There are 4 hidden switches. A switch that is on adds its own fixed numbers to the row, and there is some noise. The rows also spread widely along 2 directions, which tell nothing about the answers.
In the rows, 128 means zero.
Known rows, each followed by its switches (1 for on, 0 for off):
[ 88  88 127 124 114 118 164 116 173  82 102 116 179  98 128 100 120 136
 132 121 126 155 113 112 131 108] : 0 0 0 0
[ 80  97 120 179 128 122 140 147 178  67  86 160 155 115 133  57 171 100
 144 141 143 160  76 123  96 153] : 1 0 0 1
[ 72  92 145 146  92 133 140 123 170  74 117 100 172  71 114  98 139 137
 151 112 134 151 112 118 132 124] : 0 0 1 0
[ 81  93 130 144 145 117 144 132 178  84  94 134 175 107 131  93 137 110
 136 134 122 152  89 125 122 134] : 0 0 0 0
[ 93  83 123 164 115 118 132 134 173  64 102 125 168 103 136  66 138 134
 137 131 138 161  84 123 117 136] : 0 0 0 1
[ 86  87 138 117  88 114 154 110 160  72 121  93 189  86 123  98 103 162
 133 105 131 166 123 100 141  98] : 0 0 0 0
[ 84  89 133 137 123 113 141 122 171  79 106 118 181 101 131  98 131 129
 138 124 124 156  97 118 129 119] : 0 0 0 0
[ 57  93 129 183 131 134 110 168 201  62  98 147 166  80 129  80 156  87
 166 137 135 132  80 139 105 159] : 0 1 1 0
[ 70  85 123 193  89 141 111 160 191  44 110 130 162  71 127  56 154 130
 164 128 149 148  92 120 109 151] : 0 1 1 1
[ 94  88 120 154 113 124 154 130 175  68  96 131 167  97 132  74 142 137
 130 133 130 159  96 122 117 121] : 0 0 0 1
[ 83  95 119 157  92 123 157 129 172  68 100 136 157 108 120  61 156 132
 145 130 144 172  98 107 107 130] : 1 0 0 1

New rows, each followed by its switches (1 for on, 0 for off):
[ 97  80 122 143  82 124 153 118 164  62 112 107 171  87 125  75 124 168
 129 122 136 172 110 105 120 107] : 0 0 0 1
[ 71 100 115 157 128 123 152 151 192  76 100 142 170  98 123  85 148 107
 165 127 139 163 101 113 108 130] : 1 1 0 0
[ 76  85 132 170  98 144 141 142 186  69  97 137 159  79 122  71 162 118
 150 136 141 143  92 127 112 142] : 0 0 1 1
[ 81  87 115 146 127 122 152 140 193  72 103 135 181  90 131  95 130 120
 149 131 126 153 108 113 119 123] : 0 1 0 0
[ 58 104 149 165  91 127 125 139 175  71 109 119 160  84 113  75 163 113
 158 111 141 159  92 117 111 148] : 1 0 1 0
[ 96  85 121 150 107 122 147 126 172  66 100 127 172  96 132  78 135 142
 134 128 137 162  95 117 121 126] : 0 0 0 1
[ 95  96 108 123 142 126 195 122 189 101  80 146 170 102 121 117 142 111
 127 138 118 146 103 127 121 104] : 0 0 0 0
[ 68  88 125 164 117 139 154 150 205  74  94 137 169  71 119  96 153 105
 160 133 129 135 101 124 117 131] : 0 1 1 0
[ 96  81 121 156 111 120 136 132 173  65 100 128 170  97 135  70 144 140
 131 132 139 163  96 116 119 130] : 0 0 0 1
[ 82 102 123 176 118 116 132 147 175  59 100 148 156 110 131  53 168 109
 146 136 146 166  77 119  98 153] : 1 0 0 1
[ 88  80 108 174 109 131 140 151 189  54 101 138 172  90 137  62 136 135
 146 135 139 160  98 117 109 131] : 0 1 0 1
[ 96  80 103 162 101 134 163 141 190  55  95 136 166  87 130  76 138 145
 143 134 145 156 106 111 115 120] : 0 1 0 1
[ 65  97 135 167 141 129 138 147 192  87  82 146 160  89 126  92 169  78
 144 135 124 130  73 143 114 153] : 0 0 1 0
[ 74  97 119 148 104 117 163 142 187  73 105 125 170  92 120  83 138 131
 159 117 143 166 116 102 118 118] : 1 1 0 0
[ 87  90 130 132 118 115 154 120 169  77 107 113 181  94 125 101 123 138
 132 118 124 160 104 114 132 116] : 0 0 0 0
[ 83  90 128 140 137 115 155 130 175  86  92 132 178 104 128 100 136 115
 136 133 127 155  92 125 120 120] : 0 0 0 0
[ 72  88 139 141  98 133 150 129 177  80 104 115 168  73 111 101 143 121
 145 118 127 141 105 125 127 126] : 0 0 1 0
[ 77  95 135 163 166 110 116 145 181  77  91 148 177 120 141  86 152  81
 141 144 126 147  62 136 112 157] : 0 0 0 0
[ 59 110 120 161 131 142 175 143 199  95  74 164 144  91 106  95 185  70
 159 141 131 135  91 137  97 140] : 1 0 1 0
[ 85  78 110 173 117 129 145 150 190  57  95 146 170  92 141  69 144 129
 146 143 139 161  98 113 111 131] : 0 1 0 1
[ 92  90 114 124 140 131 192 120 183  95  83 144 171  96 124 115 137 115
 132 137 120 142 105 121 124 107] : 0 0 0 0
[ 99  77 128 142  67 121 149 114 156  55 118  98 179  82 124  76 116 180
 131 113 145 172 122  99 128 102] : 0 0 0 1
[ 93  92 108 161 145 133 163 141 190  80  70 170 158 110 138  85 167  96
 131 164 131 140  76 138 107 131] : 0 0 0 1
[ 87  91 128 132 127 117 157 124 175  84 100 121 179  99 127 103 128 132
 135 126 125 152 101 118 128 116] : 0 0 0 0
[ 85  92 122 131 132 117 162 126 174  82  92 129 178  99 128 105 134 118
 135 129 124 150  99 122 124 117] : 0 0 0 0
[ 72  99 115 153 116 120 165 147 192  72  99 135 165  99 122  82 144 120
 162 119 138 164 107 107 113 124] : 1 1 0 0
[ 61  96 147 165 127 125 115 145 183  72 102 133 170  94 126  85 162  90
 148 132 124 136  75 139 111 159] : 0 0 1 0
[ 88  94 114 150 108 135 172 132 177  73  88 140 149 102 122  72 160 128
 138 133 147 167 103 113 106 122] : 1 0 0 1
[ 75  83 133 183 107 136 122 147 181  66 101 137 158  84 127  63 165 109
 147 137 142 143  80 139 109 154] : 0 0 1 1
[ 86  79 131 157  68 136 149 126 173  62 108 107 161  67 118  71 148 148
 140 115 144 152 110 119 123 120] : 0 0 1 1
[ 81 100 135 120  78 112 164 113 157  74 125  92 174  87 107  92 125 169
 144 102 139 178 130  86 130  99] : 1 0 0 0
